Every row belongs to one group in each of 4 separate groupings. Each group adds its own fixed numbers to the row, and there is some noise. The rows also spread widely along 16 directions, which tell nothing about the answers.
In the rows, 128 means zero.
Some rows, each with its group in each grouping after it:
136  149  161  133  123  105  162  155  108  107  114  116  134  97  89  129  131  122  126  157  148  109  102  173  178  120  163  162  190 -> V K_281 kudon K_717
161  157  108  172  140  105  131  93  125  150  149  173  137  136  125  108  135  83  149  128  141  149  122  157  143  133  74  142  125 -> V K_875 girof K_717
118  139  175  152  158  131  164  96  77  110  123  125  166  139  97  98  85  125  148  142  151  131  142  202  128  107  128  137  149 -> F K_862 tem K_650
135  157  103  123  172  134  143  116  134  130  140  133  125  111  118  125  117  126  163  105  121  164  150  131  100  88  90  96  115 -> G K_862 lolol K_650
137  99  137  136  92  168  126  156  144  103  146  64  103  141  115  179  152  82  87  111  140  134  142  147  88  138  115  110  135 -> F K_774 lolol K_684
123  117  114  151  123  147  119  123  120  144  146  135  179  122  136  106  134  148  99  134  119  178  151  77  144  112  137  142  145 -> G K_896 tulu K_684
128  162  114  112  159  44  151  132  125  110  111  195  140  85  125  138  133  193  109  148  116  126  128  156  111  148  115  123  134 -> G K_774 girof K_650
88  143  131  147  173  122  134  78  121  143  128  155  110  175  117  116  97  165  144  149  90  125  152  114  124  87  130  129  143 -> G K_281 kudon K_650
82  129  133  147  180  93  132  97  128  88  140  178  161  98  114  84  103  174  152  104  124  181  144  115  98  103  117  117  133 -> V K_896 tem K_650
166  141  118  164  125  80  112  142  129  133  162  131  100  136  142  112  127  96  103  111  175  149  137  143  153  108  139  144  131 -> V K_875 tulu K_650
151  138  105  147  151  120  162  160  136  157  122  115  117  129  140  137  117  148  145  108  134  163  167  98  121  63  144  89  140 -> G K_896 girof K_684
146  169  160  105  123  103  92  145  133  115  111  117  117  120  119  138  123  138  136  157  110  42  106  129  107  126  153  99  118 -> G K_862 kudon K_717
77  152  158  121  96  190  86  107  117  151  145  73  152  162  148  85  117  117  141  146  150  120  117  125  143  140  125  126  134 -> F K_862 kudon K_650
114  135  142  113  121  103  107  90  125  149  113  87  79  173  140  144  97  131  57  114  165  118  148  171  123  110  145  126  141 -> G K_774 girof K_650
105  124  111  113  128  184  135  145  153  120  150  90  103  116  139  115  129  91  186  122  138  172  117  121  159  109  128  131  160 -> G K_896 tulu K_650
121  157  99  139  168  111  133  96  108  126  165  161  132  113  91  142  133  133  78  158  108  164  146  152  150  109  101  162  151 -> V K_862 tem K_650
130  127  132  107  104  183  156  167  131  151  121  89  128  152  153  138  131  118  167  161  130  116  122  137  156  136  147  123  157 -> G K_896 tem K_717
109  141  131  117  169  50  155  132  111  91  127  164  86  160  124  121  99  175  105  123  119  123  139  182  132  111  168  176  118 -> G K_896 tem K_684
121  124  121  137  87  106  109  178  169  133  128  103  111  153  162  141  143  135  120  140  140  114  118  120  159  157  175  157  122 -> V K_281 lolol K_650
140  183  144  163  122  122  135  183  117  127  132  100  149  93  102  124  151  133  140  129  124  110  134  94  122  94  131  103  138 -> V K_896 kudon K_717
114  105  101  113  143  164  205  166  136  142  97  105  128  149  134  180  117  175  146  148  104  159  168  149  126  118  148  124  152 -> F K_896 tulu K_717
140  138  162  204  104  130  106  100  119  160  139  122  134  177  134  98  132  102  127  135  133  98  141  98  118  109  123  115  139 -> G K_862 kudon K_717
127  146  106  116  143  82  139  124  147  166  96  153  149  137  173  109  104  177  153  131  148  140  128  133  148  132  144  124  111 -> V K_862 tem K_650
117  136  113  105  193  134  168  98  126  116  109  131  112  146  112  122  86  146  169  78  104  153  147  146  94  82  107  125  98 -> V K_896 kudon K_650
131  143  158  163  88  117  125  164  85  139  135  104  173  160  130  102  147  166  48  111  130  103  155  93  106  127  146  153  101 -> F K_862 lolol K_684
123  125  114  111  153  137  108  151  165  80  144  113  85  107  115  124  113  105  180  92  119  143  114  117  110  88  143  123  108 -> F K_862 tulu K_717
105  138  142  131  122  135  134  136  117  103  138  93  136  102  108  114  125  111  115  108  157  162  124  164  142  119  124  157  145 -> F K_281 girof K_650
145  80  109  147  102  122  88  119  174  124  144  137  113  143  150  132  148  108  97  106  115  143  121  73  118  133  141  146  116 -> G K_862 lolol K_684
130  100  107  163  108  145  160  166  145  141  144  133  128  148  150  142  160  134  129  151  122  152  141  99  143  146  133  132  163 -> V K_774 tulu K_650
124  85  129  136  99  157  116  169  138  118  147  138  190  153  160  134  139  164  124  171  105  128  140  102  111  181  160  113  123 -> V K_774 girof K_684
78  150  135  137  123  134  117  134  124  127  155  94  114  135  121  124  122  132  115  157  152  155  137  157  158  113  152  133  170 -> F K_862 girof K_684
111  126  116  138  108  145  97  140  142  129  153  137  180  139  162  112  133  148  134  154  133  151  134  117  128  169  130  132  106 -> F K_774 lolol K_650
194  91  120  105  127  166  146  121  115  119  153  152  148  122  128  118  131  85  115  120  139  143  109  133  135  136  104  157  141 -> F K_896 lolol K_650
146  122  122  113  145  105  130  168  145  73  143  124  81  117  117  161  136  133  115  105  101  109  141  135  71  118  132  110  105 -> G K_862 tulu K_650
149  144  149  126  129  133  171  96  92  158  83  129  157  122  105  113  122  129  115  134  128  101  112  138  150  116  109  156  155 -> F K_862 tulu K_650
76  164  131  168  108  106  115  152  130  112  142  90  94  146  97  163  161  131  75  146  107  117  145  137  128  135  131  150  137 -> V K_774 tulu K_684
165  137  130  92  116  152  134  132  136  127  109  96  92  104  107  121  146  76  128  81  118  95  79  95  142  98  116  163  128 -> G K_862 lolol K_650

New rows. What belongs after each?
145  128  148  114  174  108  122  112  123  104  110  126  130  102  96  104  79  133  140  90  139  129  126  117  121  49  168  117  131 -> V K_862 tem K_717
192  201  126  106  124  77  103  151  114  143  119  123  130  66  111  129  143  119  82  117  149  92  110  126  132  98  116  116  122 -> G K_862 girof K_717
91  106  111  118  106  134  116  111  180  165  120  151  96  176  186  111  136  151  158  135  132  126  105  76  133  155  123  119  140 -> F K_774 lolol K_650
141  168  110  79  176  83  117  104  112  140  142  170  108  137  140  129  94  167  102  161  134  121  141  168  135  108  134  119  131 -> G K_862 tem K_650
114  118  95  89  102  132  119  141  151  117  107  92  146  111  153  128  141  135  93  84  121  162  115  136  140  165  132  196  79 -> G K_862 tulu K_650
132  159  134  137  137  105  99  106  137  126  128  146  132  99  126  82  119  109  161  128  133  123  89  105  169  104  138  158  138 -> G K_896 kudon K_650
150  178  97  105  165  108  164  179  116  107  170  149  99  114  125  103  142  123  168  108  133  152  116  152  140  111  109  139  114 -> V K_862 kudon K_684
135  165  154  86  89  133  115  152  107  148  136  107  135  150  159  128  143  141  93  155  154  84  126  159  115  173  110  98  136 -> G K_281 tem K_717
137  105  109  125  113  150  152  129  124  114  143  89  117  155  133  158  143  104  71  90  130  170  156  186  100  154  101  162  107 -> G K_862 kudon K_717
183  119  146  163  117  140  171  144  104  127  99  113  185  109  103  107  132  95  141  110  131  123  110  132  155  113  142  173  133 -> V K_862 kudon K_717
73  115  165  152  98  177  102  145  127  107  134  51  140  148  123  129  125  136  102  107  131  131  160  102  78  120  138  100  122 -> F K_774 tulu K_650
145  138  118  169  139  111  110  72  126  177  123  171  188  154  149  115  98  146  136  187  138  142  144  148  158  135  133  131  136 -> F K_862 kudon K_717
120  136  83  152  148  84  128  120  150  131  169  165  67  165  144  155  138  131  101  151  117  160  155  157  142  131  114  152  140 -> G K_281 tulu K_650
159  149  117  112  119  105  133  165  122  127  129  105  93  146  119  154  145  127  73  121  113  93  122  135  138  122  148  165  110 -> V K_862 kudon K_684
121  155  106  120  132  110  124  147  147  133  141  132  123  93  135  118  137  141  136  132  143  163  124  109  158  105  142  131  158 -> G K_896 lolol K_717
129  106  94  87  194  119  149  116  129  93  140  177  133  130  122  124  95  174  137  105  96  175  144  135  104  106  138  143  105 -> V K_875 kudon K_717
140  104  160  225  115  65  155  137  131  103  123  143  102  159  111  148  136  106  126  155  129  106  140  165  138  128  165  151  169 -> G K_875 tulu K_684
84  152  133  124  131  165  129  98  123  107  131  115  144  100  85  133  149  114  131  144  91  128  105  137  124  143  81  155  140 -> F K_862 kudon K_650
111  130  110  121  119  131  115  158  139  125  145  130  143  120  153  118  145  162  108  113  118  151  136  79  113  130  124  134  109 -> F K_896 tem K_650
98  122  129  114  167  158  177  88  112  130  89  110  153  138  102  138  89  152  145  126  110  157  152  161  125  98  130  138  143 -> G K_774 lolol K_650
144  123  139  121  131  158  184  140  119  123  105  141  120  136  121  104  147  113  188  98  89  95  100  94  108  124  93  137  127 -> G K_875 tulu K_650
138  104  129  78  77  158  120  192  148  133  116  97  183  134  191  121  133  156  139  142  148  118  116  127  134  197  158  120  109 -> V K_281 tulu K_650
133  94  122  169  123  72  141  100  174  129  100  154  92  156  154  157  123  125  136  133  131  128  135  156  117  150  130  127  142 -> G K_896 tulu K_650
124  139  129  126  124  148  120  153  133  125  157  92  89  170  133  149  128  119  123  147  121  105  139  142  123  125  144  121  130 -> V K_862 kudon K_650
171  85  115  83  104  176  135  146  144  140  110  96  133  177  182  125  110  109  145  90  125  115  120  138  111  155  140  144  71 -> G K_862 girof K_650
161  150  161  140  103  133  140  151  84  148  138  105  129  158  121  141  151  139  54  136  122  77  156  114  96  120  115  111  142 -> G K_281 kudon K_650
115  117  137  129  118  128  119  77  119  153  124  137  128  133  118  119  124  136  71  151  142  134  123  116  155  114  133  151  188 -> F K_862 tulu K_717
187  116  99  81  113  133  145  114  120  149  118  164  151  144  165  121  143  120  99  116  115  116  105  145  131  185  82  173  94 -> G K_896 tulu K_650
161  126  139  94  82  137  157  156  119  149  99  105  140  96  130  132  166  125  79  124  143  98  94  108  150  152  120  147  168 -> V K_862 tulu K_650
69  147  109  107  135  179  192  121  139  125  87  82  122  97  98  152  148  121  173  122  91  161  114  149  147  131  84  159  158 -> G K_896 tulu K_650
139  124  160  56  114  167  123  137  119  128  91  89  160  142  154  124  95  141  148  131  131  78  113  149  108  148  146  106  106 -> G K_896 tem K_650
85  172  134  175  117  109  97  149  162  110  151  125  122  111  108  154  152  121  165  196  113  110  119  139  145  150  126  122  151 -> F K_281 lolol K_650
150  105  151  135  102  107  97  124  138  129  136  112  100  152  156  114  121  114  91  116  161  109  124  118  125  121  163  126  143 -> G K_862 kudon K_650
91  123  127  88  140  100  150  125  162  96  83  128  122  79  128  133  129  170  151  103  113  138  105  130  106  138  130  126  134 -> G K_862 kudon K_650
143  104  115  96  129  199  126  131  137  116  118  110  158  131  124  132  125  109  148  105  80  121  111  94  108  130  110  156  79 -> F K_896 tem K_650
130  145  106  129  174  109  182  171  133  105  139  121  77  116  95  159  128  143  140  118  111  145  150  138  123  73  143  127  148 -> V K_862 lolol K_650
